The rows are grouped in 4 different ways at once. Each group adds its own fixed numbers to the row, and there is some noise. The rows also spread widely along 12 directions, which tell nothing about the answers.
In the rows, zero is written as 128.
Some rows, each with its group in each grouping after it:
[101 117  89 106  65 109 137 151 117 124 114 116 147 132 113 134  72 170
 149 104  16 182 162  93  86 117 115 147]	(1) P q_236 S
[132 160 167 119 123 107 179 109 142 129  98 144 141 111 133  66  82 138
 100 122  82 101  92 137 148  53  71 121]	(1) W q_28 J
[143 156 169  75 119  77 165 165 211 113  87 144 117 156 130  80  80  66
 101 141 115 139 102 148 198 100 105 125]	(0) L q_461 K
[ 93 127 107 118  92  86 152 120 191 107  93 167 119 156 160 122 122 123
 147 133 122 177 130 128 109 141  88 136]	(0) P q_28 K
[119 126 123  79 123  74 123 144 218 104 104 128 113 147 152 115 119  82
 140 148 167 138 132 143 184 165 111 162]	(2) L q_236 J
[124 196 160 104 129  62 188 116 108 161  37 161 106 148 108  96  86  90
 121 170 103 119 135 157 128  76  51 112]	(2) W q_461 D
[103 106 131 133  87  85 130 106 114 151  93 158  95 120 138 113  94 151
 160 160  82 138 125 129 133  69  80 156]	(1) F q_236 D
[129 167 176 119 108 109 169 186 138  80 127 141 143 154 135 116 162 134
 135 104 119 106 128 114 162 129 130 168]	(1) F q_28 S
[128 135 106 128  73 103 134  75 148 107  90 131 142 116 175 131  74 132
 123 136 112 105 134 130 157  82 125 151]	(1) Y q_28 K
[165 174 135 146 119 127 127 126  84 113 112 108 161 119 114 117 112 128
 135 153  88  46 104 130 162  83 155 157]	(2) Y q_461 J
[118 145 151  72 124  87 141 176 177 141 114 144 113 143 128 103  89 119
 129 123  51 137 165 147 170 106  77 163]	(1) P q_236 S
[ 96 147 148 107  80  82 187 156 142 124  95 156 131 153 132 104  97 124
 131 123 103 171 127 117 127 119  97 113]	(0) W q_28 S
[140 158 153 114 163 157 129 165 186 114 142 141 124 136 149  81 132 115
 126 128 110  74 103 159 158 119  78 176]	(2) W q_461 D
[101 124 178 101 115 101 126 218 133  71 123 115 117 136 138 121 149 121
 158 100 110 142 153  94 174 141 137 187]	(1) W q_28 D
[132 162 164 163 114  92 187 128  98 119 115 167 163 136 119 103 151 154
 127 147  89  73 116 144 127  62 119 132]	(1) W q_28 J
[146 158  88 132 103 126 124 119 159 111 105 144 153 153 137 149 122 122
 137 151 102  99 115 147 121 133 139 155]	(0) Y q_28 K
[145 143 127 162  74  56 149  78 123  85  47 127 144 134 117 138  89 130
 127 162 103 137  65 116 104  33 161 114]	(0) Y q_236 J
[145 160 114 121 127 137 161 129 165  76 141 131 182 126 144 114 134 137
 100 106 105  94 144 137 118 133 129 137]	(0) P q_236 K
[139 150 108 133 120 144 113 152 170 136 127 160 136 151 137 144 119 147
 140 141  54  81 129 157 117  99 101 190]	(1) W q_236 K
[127 126 167 129 137 121 149 154 174  96 110 145 119 123 123  84 148 134
 128 107  94 136  94 122 120  88  78 149]	(1) L q_461 K
[142 110 134 148 116 123 117 152 137  78 152 126 158 123 131 119 171 158
 150 122 113  81 110 124 141 125 170 173]	(1) Y q_236 S
[124 153  95 120  84 130 134 134 152 135 117 151 129 147 181 125  81 100
 149 144 139  91 131 145 186 146 125 173]	(0) W q_236 K
[111 126 126 123  75  49 180 125 180 115 117 155 151 149 132 113  94 136
 119 151  68 155 128 140 115  84 121 114]	(2) W q_461 J
[111 147 144  99 141 102 167 161 153 137  97 150 118 144 112  83 128 120
 149 133 119 134 108 129 140 149  69 143]	(1) W q_236 J
[121 126 148 134 115  83 130 117 115  84  83 124 133 110 146 113 145 117
 147 145 167 111 101 116 152 124 144 131]	(0) W q_28 J
[117 151 134 200  73  99 111  80 112  67  52 135 106 129 179 163 136 142
 175 144 167 102  75 100 117  56 128 189]	(2) Y q_28 J
[132 167 136 130 118 100 163 118 223  67  83 151 146 148 163 132 119 126
 100 106 120 126 114 144 106  86  96 155]	(1) W q_236 K
[142 175 147  99 136 148 182 171 193 101 158 145 162 143 155  74 106 127
  93  84  82  86 152 141 166 126  84 162]	(1) P q_461 K
[ 99 165 144 105  88 109 185 148 196 106 106 163 116 151 183 100  92 109
 120 101 128 151 145 124 168 109  62 160]	(0) L q_28 J
[113 102 123  91  98  77 130 173 180 129 148 146 136 156 114 117 108 126
 135 163  43 150 130 147 149 119 138 138]	(2) W q_28 D
[115 106 125  94  85  94 172 125 191  88 123 131 158 128 147  85 110 110
 113 125 141 167 106 115 151 150 136  99]	(0) L q_28 K
[133 101  63 165 107 127  92  85 111 114  87 119 150 118 107 140 126 159
 171 167 109 143  45 117  44 129 140 131]	(0) W q_461 J
[126 120 140 135 118 126 139 152 131  76 128 122 150 117 133 107 131 140
 131 113  94 130 111 107 111 108 135 144]	(0) W q_461 D

New rows, each followed by its group in each grouping:
[129 139 160  95 167 113 142 152 182 105 108 125 132 123 119  73 122 119
 119 117 110 130  94 134 140 122  78 144]	(1) W q_461 J
[125 156 119 150  68  99 167 142 131 102 109 154 159 160 147 142 130 134
 139 139 116 100 117 126 130 110 152 156]	(1) W q_28 K
[125 187 138 135 105 136 205 115 117 114 120 161 172 123 158 109  95 152
  85 102  58 100 176 141 104  67  75 131]	(0) W q_28 D
[130 136  91 108 116 115 115  96 204 121  92 146 131 141 156 137  67 121
 110 160  85 134 104 168 118  84  93 148]	(0) W q_28 D
[121 152 175 136 119  77 144 127 119  86  55 126 111 124 135 110 125 119
 139 121 113 131 118 109 130  71  99 148]	(1) P q_461 K
[139 116 144  85 124 117 111 179 208 109 139 127 129 130 138 108 101 115
 121 121  55 125 147 143 174 106 115 177]	(1) L q_461 K
[122 146 123 134 114 126 108 138 130  89  93 134 120 135 165 151 135 119
 156 134 147 107 124 124 138 125 124 183]	(0) W q_28 D
[147 105 124  96 159 146  60 194 119 143 161 104 117 117 105  92 162 102
 189 170 125  66 101 135 204 205 145 187]	(2) L q_461 J
[146 110 131 103 153  96 101 154 181  98 106 114 130 134  89 120 149 113
 134 157  82 151  95 140  98 124 125 138]	(2) L q_461 D
[125 151 101 123  98 110 144 124 106 147  98 142 143 147 122 132  90 135
 140 159  70 115 135 141 117 110 110 150]	(1) W q_28 D
[114  90 127 118  92  78 161 132 206  89 147 150 162 125 138 113 143 151
 109 118  73 155 154 137 112 106 128 134]	(1) L q_236 K
[148 175 160 144 151 143 123 118 153  79  92 121 129 110 165 111 125 144
 117  93 105  81 111 130 121  66  73 184]	(1) P q_461 S
[141 125 127 131 104 107 134 119 152 109 123 148 143 121 148 115 128 113
 129 155 128  85 123 146 164 111 140 145]	(0) L q_236 K
[150 148 153 129 155 148 116 148 118  91 114 116 131 114 139  91 134 106
 138 135 152  69  85 126 166 128 129 163]	(0) W q_461 D
[128 116  74 105  55 100 115 103 165 158 100 150 127 147 146 132  45 105
 135 186  78 138 116 147 160 103 139 136]	(0) L q_28 K
[162 198 157 112 143 131 129 168 148  96  80 134 135 161 130 122 134  82
 127 149 146  69  78 145 173 129 133 158]	(0) W q_28 K
[139 148 109 147 113 133 123 106 123 119 117 153 156 121 142 152 134 150
 128 139  71  92 162 147  92 105 106 160]	(0) F q_461 K
[157 175 147 153 127 139 113 142 151  73  74 129 127 145 153 132 129 105
 141 130 146  84  55 123 134  91 135 174]	(0) W q_461 K
[126 119 141 141  74 100 138 138 136  92  91 126 128 131 130 119 111 134
 142 124  99 137  92  99 135  78 145 152]	(1) L q_236 K
[112 126 129 155  84  98 166  91 135  88 112 145 144 112 168  99 118 151
 132 117 140 120 121 119 123  96 113 131]	(0) P q_236 S
[144 132 138 116 121  90 148 134 135  84 103 122 158 134 110 109 147 106
 118 152 138 125 100 130 134 131 162 111]	(0) L q_28 D
[128 117 154 132 114 105 113 142 126  63  97 111 126 118 138 119 153 110
 145 137 163 124  89 101 149 121 159 150]	(0) L q_28 D
[101 116 153 138 125 106 132 146  97 108 112 134 122 101 136 104 158 147
 170 119 126 108 140 107 137 130 103 168]	(1) W q_236 J
[127 129 146 129 110  93 126 130 143 104 107 142 134 124 140 117 121 133
 131 150  99 113 106 133 144  82 132 141]	(0) W q_28 J
[131 125 122 137  87  91 124 118 127 115 117 142 133 125 169 142 124 128
 152 152 137  71 165 145 179 109 144 186]	(1) L q_236 S
[127 130 144 128 138 112 129 157 155  93 115 142 129 139 121 117 162 138
 141 132 102 118 108 135 103 113 105 156]	(2) W q_236 D
[145 138  94 142  94 140 163 123 138  97 172 124 189 125 136 106 117 151
 113 125  74  86 128 132 124 121 147 140]	(2) Y q_461 D
[ 99 110  93 123  33  76 166 133 130  91 113 124 161 138 138 140  72 138
 133 127  74 181 140  92 111 106 172 124]	(0) W q_236 D
[115 117 148  91 158 141 131 199 144 157 152 151 111 126 103  60 146 124
 158 133  79 128 123 137 154 164  66 152]	(0) L q_461 J
[102 131 160 120  77  83 154 154 136 111 128 143 122 131 154 118 113 134
 147 123  98 133 166 117 160 103 108 162]	(2) F q_461 S
[117 113 157 143 117  79 140  85 118  55  37 103 127  94 114 113 139 144
 125 118 126 178  83  85  68  65 108 116]	(1) L q_28 D
[123 160 156 107 122 121 170 153 145 154 135 182 117 143 152  82 130 115
 138 146 129  65 150 156 201 139  72 169]	(1) F q_236 K
[126 148 119 126  98 131 137 124 124 142 106 152 130 121 157 107  88 119
 134 143 108  85 130 140 157 110 105 154]	(0) W q_236 K
[125 125 128 131 113 101 139 126 105 147 116 143 130 120 133 114 127 132
 156 155 110  97 156 146 149 126 110 154]	(1) L q_461 S
[136 122  84 175  86 113 153  95  99  89 156 143 187 119 163 145 140 149
 138 153 135  63 153 143 119 131 180 142]	(0) W q_461 D
[117 153 165 143 115  98 167 116 144  89  91 154 132 115 171 105 128 118
 115 113 134 110 142 130 136  82  92 143]	(0) W q_461 K
[113 120 106 109 114  83 141 136 195 112 114 140 135 147 141 120 112 123
 146 138 119 149 122 140 130 148 112 148]	(1) W q_461 J
[134 158 122 146  92 125 157 152  96 135 141 147 152 141 123 120 110 141
 145 150  64  78 139 137 128  99 127 160]	(2) W q_461 D
[150 188 145  91 104 116 169 189 170  50  95 103 174 169 103 124 101 112
  89  89  59 151 100  99 121 107 151 127]	(0) P q_28 K
[138 165 152 125 126 120 107 155 135 128  88 142 105 148 121 124 129 119
 149 156  92  95  97 137 152  85  97 182]	(2) L q_28 J
[104 120 123 119  98 102 116 136 190  80 122 129 123 133 167 142 136 138
 151 117 130 142 145 113 132 142 111 183]	(2) F q_236 J
[ 96 137 147 102 111 120 128 168 168  68 108 122 122 131 173 118 138 103
 147  94 172 147 136  98 163 175 116 169]	(0) W q_28 K
[102 126 135  94 119 123 165 138 161 134 129 151 127 121 161  58 115 107
 141 124 159 110 118 131 189 175  81 139]	(1) W q_28 K
[114 124 146 114 116  83 113 157 106  89 102 109 124 121 133 133 147 113
 158 139 134 113 151 111 155 134 149 165]	(2) W q_236 D
[137 141  84 158  71 108 128  90 120 100  78 123 162 133 135 163  93 146
 139 143  92 120 113 122  78  90 154 148]	(1) W q_461 K
[106 134 143 121  94  92 155 138 169 115 119 150 137 137 144 116 113 133
 121 130  80 136 134 134 129  90 107 140]	(2) W q_28 K
[113  63 133 150 119 122  67 107 102 110 125 126 124  75 145 110 146 155
 167 153 106 110  94 115 129 105 141 153]	(0) W q_28 K
[148 138 137 112 124 117 112 141 124 111  84 115 132 130 102 107 112 121
 136 149  95 128  57 121 134 106 137 133]	(0) Y q_28 S
[104 117 138 127  79  80 133 169 164  96 120 132 119 150 143 125 109 126
 160 131  92 145 110 109 144 102 137 165]	(2) W q_461 J
[124 157 144  93  65  86 159 195  87 110 111 121 154 145 110 138 102 104
 134 121  62 128 202 101 173 121 170 145]	(0) L q_236 K
[120  93 128 132  99 108 165  91 158 103 136 139 150 104 138  82 107 167
 111 129  88 138 100 123 115  88 106 124]	(1) F q_236 D
[129 127  79 121 150 170  83  98  99 123 112 111 133  88 143 114 122 143
 153 136 114  88 134 133 110 155  88 165]	(0) P q_236 D
[122 161 150 108 147 127 142 115 149 102  81 128 130 108 156  90 108 113
 117 115 139 120 103 128 142 110  70 138]	(0) W q_28 J
[126 168 133  95 122 121 165 132 160 125  88 149 124 147 140  91 119 103
 134 134 157 118 101 130 165 162  75 141]	(1) F q_28 K
[107 146 154 131 130 140 165 142 112 116 125 140 113 113 157  76 152 115
 150 113 160  94 149 117 154 153  64 162]	(2) L q_461 D
[154 162 128 109 123 122 115 148 121  82  91  91 152 126 128 123 132  91
 137 136 164  79 101 115 167 169 174 155]	(2) W q_236 K
[135 116  85 128  69 116 103 156 147 112 135 132 137 164 130 166  97 135
 157 160  62 138 116 121 129 120 166 171]	(0) F q_461 D
[135 121  97  88 141 115 124  80 172 145 106 125 129 106 134  85  81 114
 116 161 111 121 115 158 143 131  78 130]	(2) Y q_236 D
[124  65 127 117 124 100  96 163 135 113 165 124 135 113 129 100 145 123
 164 165 114 113 111 131 165 156 172 146]	(0) W q_461 D
[115 118 189 144 114  88 135 222 125  76 129 152 127 149 110 123 189 134
 163 120  79 134 119 103 127 100 157 158]	(0) W q_461 K
[140 141 125 134 113 169  92 161  79  68 119  86 151 115 127 117 141 132
 160 109 120  92  85  75 136 160 171 167]	(0) P q_28 K
[113  94 149 134 146 107 135 105 129 142 117 162 120  90 144  70 150 132
 152 148 133 105 125 148 130 127  79 125]	(0) W q_461 K
[126 123  79 118 120 107 144  69 169 142 116 161 152 121 158 112  96 130
 110 173 117 109 133 175 116 126  93 117]	(0) W q_28 D
